The same things were measured in two ways. Each way mixes the same 8 hidden numbers, adds some noise and spreads widely along 5 directions of its own, which tell nothing about the thing.
In the rows, 128 means zero.
Some things both ways: the first way, then the second way.
[151 121 149 114 110 125 136 156  92 156 127 113 147 136 135 143 127 157
 145 144]
[109 150 110 118 113 143 139 137 120 149 119 140 143 139]

[132 117 140 126 127 138 118 130 127 137 129 110 123 117 120 116 125 156
 135 137]
[ 89 123  47 146 199  77 112 159 121 153  56 108 123  95]

[ 90 158 143 140 178 108 144 131 164 108 131 177 135 131  99  96  78 162
  92 105]
[146 101 121 156  93 111 123 134 128 100 178 129 121 156]

[ 98 162 148 137  91 124 118 160 141 121  98 136 137 122 140 128  96 180
  98  88]
[135 121  77 123 118 126 159 141 171 138  65 128 137 107]

[146 113 123 130 144 115 116  99 165 108  87 114 146 110 122  98 142  98
 107 113]
[101 118 139 167  68  95  65 164 141 143 177 183  97 133]

[144  83 110 110 118 112  70 107 137 115 125 118 145 123 113 145 145 142
 181 183]
[103 175  97 134 152 140 111 116 128 148 128 137 121 140]

[139  99 117 127  64  97 109 143  98 152  98  75 166 112 137 122 147 108
 163 182]
[ 92 142 100  95 139 115 144 156 107 152 106 123 109 134]

[ 85 143 152 128 133 152 112 132 115 113 167 134 135 133 115 162  94 202
 112 120]
[158 166  80 163 150 160 149 117 160 139  64  92 151 114]

[111 162 117  99 158 134 102 146 130 131 176 152  87 165  94 131  79 221
  95 106]
[ 91 104  28 167 162  79 140 147 150 156  56  93 129 105]

[162  94 134 161 104 109 153 142  98 170 145 137 143 121 160 100 189 117
 133 166]
[ 74 145  43 168 139 163 135 109 179 166  40 113 136 116]

[144 128 148 126 129 118 140 138 127 124  98 124 142 137 137 145 117 126
 111 102]
[ 85 107 118 161 123 125  75 146 137 115 140 193 122 110]

[ 99 134 134 122 126  97 105  94 155 110 104 102 155 101 126 133  97 130
  83 122]
[128 150  91 114 112 126 125 140  79 163 106 123 114 129]

[120 122 140 149 106 130 125 132 119 123 103 141 129 139 140 136 111 114
 119 105]
[130 107 136 115 137 110 102 156 106 138 115 152  81 107]

[136 136 144 145 175 161 124 138 161  78 128 196 117 154 107 135 145 173
 137  73]
[160 149 164  86 121 138 139 175  93 149 115 134 123 124]

[116  99 126 142 131 147 113 115 116 143 157  92 116 111 126 130  91 136
 150 166]
[134 128  88 194 158 152 101 113 156 116 120 139 149 132]

[141 125 134 135 124 101 134 118 141 106 109 137 126 128 117 106 145 130
 120 139]
[108 128 128 133  45 105 113 148 129 146 138 143  95 126]

[131 127 150 113 125 186 103 136 110 126 143 117 103 143 119 144 112 181
 128  93]
[168 124 119 146 158  85 103 151 128 149 137 125 102 130]

[125  87 100 155 125  86 101 156 142 175 159 141 116 131 144 129  82 163
 190 211]
[140 103  72 147 102 141 121 107 141 150 119 156 124 137]

[122 100 137 137  91 108 117  96 124 115  98 129 125 118 119  97 126  97
 142 175]
[130 165 131 102  84 138 168 108 136 136 130 103 134 148]

[137 132 128 166 110  99 144 117 129 127 138 124  86 132 146 106 130 138
  91 145]
[157  78  74 156  74 112 125  88 108 151 139 114  79 150]

[119 100 134 157  90 134  98 148 142 144 104 164 116 129 155 120  80 132
 158 138]
[181  98 129  84 144 102 136 130 115 148 134 146  99 134]

[143 133 160 135  59 154 115 119 105 104  68  70 126 116 151 149 149 108
  97  83]
[162 133 111 143 141 144 160  87 171 130 127 124 157 143]

[120 101 109 212 190 112 135 136 195  67 160 206 116 126 107 102 154 145
 199 166]
[150 114 115 176 112 172 109 118 153  98 110 139 126 117]

Other things, the second way, with their names:
(271): [156 100 116 144  63 124 146 126 141 165 134 147 136 138]
(59): [121 105 122 115  75 146 136 147  99 148 135 179 150 135]
(1003): [128 139 120 185 133 157 105 161 178 126 101 122  99 123]
(500): [123 152 102 180  91 211 135 107 192 136 110 174 204 141]
(993): [111 140  84 160 177 167 126 160 183 137  23 139 151  79]
(152): [109 109  98 130 189 117 148 102 119 108 137 123 141 140]
(254): [179 105 112 136 129 117 122 129 169 135 102 149 116 107]
(76): [122 136  86 131  64 116 146 159 163 143  61 143 156  82]
(398): [138 143  94 163 127 178  78 121 150 160  87 156  91 118]
(963): [141 137  91 163 113 166 123  97 168 142  90 124 122 129]
(520): [155 133 111 135 118 175 131  71 118 144 137 142 121 147]
(582): [182 168 135 102 156 129 140  96 119 157 152 120 130 158]
(804): [127 101 106 143 141 140 110 121 112 140 116 141  93 126]
(1015): [138 136 124 142  94 141 146 110 151 132 141 133 138 144]
(240): [156 134  90 144 108 195 146  70 143 128 143 155 169 162]
(715): [128 100 121 162  80 128  96 159 163  98 125 150  84 112]
(931): [127 120  81 140 239 164 131  74 140 119 118 131 138 148]
(88): [139  90 115 136 170  91 124  93 151 125 166 140 111 149]
(34): [165 145 148 120  73 145 135 124 159 159 171 169 139 165]
(852): [115 119  50 124 136  98 149 119 153 162  79 125 148 120]
(37): [142  78  33 192 142 119 160  98 216 146  46 118 146  96]
(144): [143 127  83 178 114 124 118 126 185 129  95 151 170 105]
(302): [173 102 150 146 103 117  95 146 105 120 205 143  65 172]
(164): [129  95  95 127 130 133 105 169 148 165  61 177 103  88]
(531): [149  85  81 200 114 106 110 103 179 135 134 144 119 127]
(62): [153 180 144 137 137 143 160  92 159 127 186  99 151 187]
(516): [156 109 100 143  73 135 129 158 143 183  86 139 106 120]
(855): [180 102 142 155 131  73 113 122 172 147 186 113  60 163]
(399): [125  93  35 170 138 110 143  83 176 110  75 104 142 111]
(39): [119 150  95 145  91 152  98 155 133 138  93 161 128 108]
(26): [116 126  53 202  95 111 119 125 251 130  59 135 142  90]
(454): [100 114  76 122 147 125 130  93 110 159 119 133 113 142]
(542): [ 92 132  80 163 114 155 130 118 177  86 128 151 161 135]
(384): [201 154 144 111  94 146 140 125 151 155 125 125 100 141]
(1025): [109 131 134  98  89 186 147 150 137 116  66 150 121  98]
(766): [112 116 117 121 157 153 112 158  92 149 119 141  89 146]
(624): [160 117 124 173 107 163  86  98 124 128 178 159  98 163]
(227): [151 113 101 149  90 126 102 102 152 137 154 168 111 140]
(352): [190 166 131 116 115 152 111 118 111 160 141 127 100 158]
(190): [130 133  71 144  70 172 155 104 167 177  59 143 170 117]
(312): [119 123  86 104 208 158 120 125 102 132 101 133  86 138]
(682): [142  89 126 145 109  98  85 133  59 169 195 165  82 159]
(119): [129 105 129 115 118 119 111 143 106 119 175 147  94 161]
(21): [137  95  64 149 146 131 117  85 119 162 128 133  91 153]
(172): [ 92 129  93 137  78 127 133 163 149 139  95 135 126 120]
(486): [118 137 111 131 106 131 153 115 143 126 158 143 169 155]
(379): [ 80 142  59 135 200 153 120 121 160 140  66 134 121 119]
(357): [141  82  41 148 143  77 128  51 171 140 111 131 100 118]
(89): [188 141 116 149  73 151 117  87 130 155 155 135 108 156]
(143): [194 104 124 143 150 114  98 125  92 152 167 132  76 158]
(47): [135 141  98 101 167 139 163 112 125 154 111  99 120 159]
(638): [169 176 136 117  35 197 130 117 154 170  95 143 111 130]
(246): [138 133  89 136  76 122 143 123 113 174 135 129 130 152]
(129): [156 126 116 144  78 106 108 121 123 163 169 156 121 148]
(659): [168  99 127 140 153 118 100  90 104 121 159 163 130 127]
(925): [177 106 105 178  44  66 138 110 165 137 164 113 118 137]
(534): [127 110 104 161  92 117 112 125 163 137 132 159 131 128]
(310): [139 176 122 134 109 191 149  77 142  95 162 121 146 170]
(293): [129 121  69 134 149 116 135 113 125 133  96 129 141 113]
(926): [132 140  71 120 147 130 190  83 154 156 103 103 179 152]
(780): [154 163 117 114 140 118 141  78  92 134 176 114 149 165]
(100): [147 140 102 159 116 136 125 131 155 137 113 130 140 127]
(35): [120 134 110 132  94 165 121 107 102 110 142 127  99 148]
(710): [136 109  93 215  87  96 114 106 172 109 149 108 124 133]
(796): [189 138  98 105  77  84 155 103 123 200 103 105 105 122]
(881): [171 102  97 173 152  95 101 111 127 117 146 104  86 137]
(422): [ 81 135  95 142 142 153  82 118 134 124 112 167 102 117]
(665): [113 170 137  70 117 148 119 188  90 194 110 165 113 138]
(756): [177 120 149 123 106 138 145  97 154 135 160 136 117 153]
(466): [133 173 102 106 174 177 142 103 131 164 105 131 138 153]
(748): [ 76 106  43 111 148  98 150 103 146 167 100 157 156 128]
(992): [148 135  89 156 173 162 123  98 158 125 118 116 106 147]
(555): [172 120 112  89 137 123 171 103 102 169 136 116 119 158]
(380): [193 125 170 120  63  71 129 142 129 153 197 125  76 156]
(598): [172 117 126 173 113 114  99 133 164 124 164 137  99 147]
(494): [137 151 138  92 114 143 171 162 147 193 109 148 152 144]
(413): [139  96  95 168 168 151 102 129 142 111 108 138 109 124]
(903): [146 109 116 128  95 123 136 120 109 156 163 149 120 157]
(22): [159 169 132 131 135 164 148 122 171 164 123 116 120 158]
(578): [182 116 124 121 181 150 116  98  91 118 149 148 125 142]
(188): [127 106  67 144 121 126 163 104 113 140 106 122 162 127]
(435): [ 99 165 104 141 153 143 124 137 123 116 110 123 145 124]
(874): [117 158 132 146 117 148 105 163 139 109 149 152 130 139]
(489): [136 106  86 164 150 122 119 110 162 166 104 131 105 131]
(805): [181 148 121 120  59 139 149 142 102 178 138 134 144 152]
(512): [160 159 102 144  76 175 176 149 194 166  50 113 166 117]
(382): [160 140 152 106  59 189 125 136 102 134 128 164 124 134]
(702): [115  96 102 207 103 105 104 102 183 104 151 114  95 138]
(772): [174  80 108 122 140 116 151 123 111 122 130 131 133 133]
(200): [156 140 130 139  55 147 119 154 121 133 121 111  75 133]
(307): [114 136 113 147 172 116 106  80 145  82 187 117  97 163]
(908): [159 134  95 179  76  96 144 113 193 123 130  98 127 132]
(113): [179  78  73 132 141  88 146  91 129 122 123 119 116 127]
(1050): [162 140 106 196  83 138  96  91 195 137 143 140 114 139]
(977): [120 134 104 159  93 162 113 122 163 116 115 172 172 120]
(911): [127 124 110 124 143 104 120 166 134 154 136 145 109 142]

Some of these things the first way, each followed by its name:
[129 106 142 167 106 135 128 113 125 130 129 140 106 113 149 102 138 118
 110 139] | (963)
[170 124 131 147 140 131  97 112 150  76 130 163  83 169 132 169 185 163
 132 106] | (520)
[159  85 130 148 109 139 116 125 126 145 100 167  94 142 147  97 128  95
 163 148] | (88)
[111 137 123 126  92 129  94 151 117 134 135 150 135 157 134 150 119 169
 107 100] | (312)
[ 86 155 154 136 143 113 157 100 127 123 117 173 139 138 114  92  90 108
  35  76] | (702)
[130 140 142 113  84 120  88  95 126  66 106  84 120 126 102 150 158 155
 118 131] | (310)
[138 106 137 160 120 145  99 106 149  90 103 118  99 120 140 150 123 121
 149 123] | (578)
[139 119 107 158 107 139  92 169 141 144 134 150  97 150 153 145 116 174
 159 117] | (164)
[133 103 107 114  94 143  89 163  99 189 122 116 153 149 152 150  92 124
 137 112] | (494)
[176 109 103 136 114 132  89 132 125 128 160 132  62 168 137 146 167 177
 137 136] | (21)
[131 122 154 131  72 126 108 124 129 140  90  95 114 106 153 129 101 139
 113 132] | (227)
[119 115 110 125  70 133  85 127 123 146  88  62 157  99 136 109 107 108
 109 117] | (911)
[139 104 117 146 130 135  75  99 158  96 150 131  75 134 117 140 133 168
 151 163] | (89)
[138 106 119 164 132 113 135 141 123 128 137 156 121 149 144 133 146 120
 141 139] | (804)
[ 94 153 129  88 111 173  73 133  86 146 195 151  69 191 105 166  63 227
  91  98] | (992)
[139  97 144 145  99 152 139 168  77 170 137 166 174 131 163 131 166 127
 143 122] | (22)
[125 130 111 116  69 142  56 103 125 120 103  89  77 145 130 155  99 135
  91  93] | (555)
[150  91 129 133  99 136  91 124 123 140 112 132 138 125 150 140 159 123
 149 137] | (466)
[106 112 128 135  89 134 100 123 106 146 135  66 131 102 129 133  81 130
 141 164] | (100)
[101 122 123 145 125 148  98 120 156 112 125 129 132 113 116 109 107 142
 112 113] | (598)
[117 156 148 151  77 115 138 152 111  93 101 139 128 152 135 151 135 151
 105  98] | (1025)
[164  82 146 163 141  82 177 159 121 178 115 200 166 128 171 110 162 105
 160 174] | (454)
[158 113 143 137  98 151 122 147 100 134 121 150 117 156 152 153 159 139
 130 100] | (931)
[137 116 132 139 129 107 137 157 118 164 125 134 147 133 153 144 111 144
 130 139] | (903)
[136 112 132 127 148 121 105 117 159 131 121 138 122 118 133 124 102 151
 132 135] | (129)
[113 134 104 145 112 154  99 136 113  92 157 107 137 143 104 139 161 153
 117 100] | (1003)
[ 68 149 129 117 139 155 118 152  92 179 201 169  91 171 114 145   4 201
  92 111] | (413)
[122 149 167 124 139 137 160 136  93 119 151 123 112 142 108 135 114 176
 108 130] | (710)
[137 106 120 145 122 117 115 138 123 179 162 134  76 135 151 129  75 160
 140 174] | (190)
[157 133 141 100  79 167  83 137 105 143 103  96  95 149 142 147 118 167
 111  89] | (34)
[ 99 131 139 135 105 124 107 126 136 106 128 109 131 111 105 118 110 167
 145 157] | (908)
[184 106 122 119  79  93  89 137 150 150  61  95 116 121 159 115 146 125
 139 142] | (748)
[100 136 129 142 102  88 135 134 141 133  87 103 179  91 132  95 110 114
  87 124] | (172)
[144 117 121 142 116 136 100 118 152 102 107 163 123 140 128 103 169 127
 106  96] | (47)
[122 115  96 142 104 123 111 133 108 150 141 114 132 138 137 120 124 102
 104 120] | (766)
[151 150 119 138 161 103 111 136 164  79 133 127  97 154 110 163 129 183
 132 112] | (188)
[128 117 141 123 126 142 113 149 119 118 123 163 138 150 118 144 119 164
 168 131] | (380)
[155 105 157 165 104 105 147 146 162 142  72 136 146  81 164  74 151 119
 133 143] | (852)
[138 142 187 129  95 125 166 171  89 148 103 112 155 120 160 152 125 167
 121 123] | (293)
[151 115 115 112 101 138  85 112 109 108 117 105  73 162 106 145 117 129
 154 147] | (152)
[102 147 114  80 165 145  76 137 132 114 173 146 118 172  67 155  69 228
 145 126] | (874)
[136  90  89 151 175 109  83 139 177 119 163 127 122 120 116 139 114 179
 213 193] | (805)
[ 54 155 136 159 140  95 144 150 165 119 126 196 173 121 109  99  64 157
  99 114] | (715)
[127 103 111 153 143 119 109 115 145 114 147 140 119 128 128 134 125 131
 129 138] | (624)
[156 101 161 133 150 123 113  71 174  75  73 132 133 103 118 116 160 110
 138 145] | (780)
[123 162 190 104  48 131 113 122 109 142  75 132  82 146 166 149  86 168
  48  79] | (357)
[100 186 189 127 121 134 143 154 135 119 110 175 106 144 138 140  71 209
  64  57] | (113)
[154 107 120 177 180  99 122 131 194  62 108 197 150 133 115 118 190 130
 170 127] | (1015)
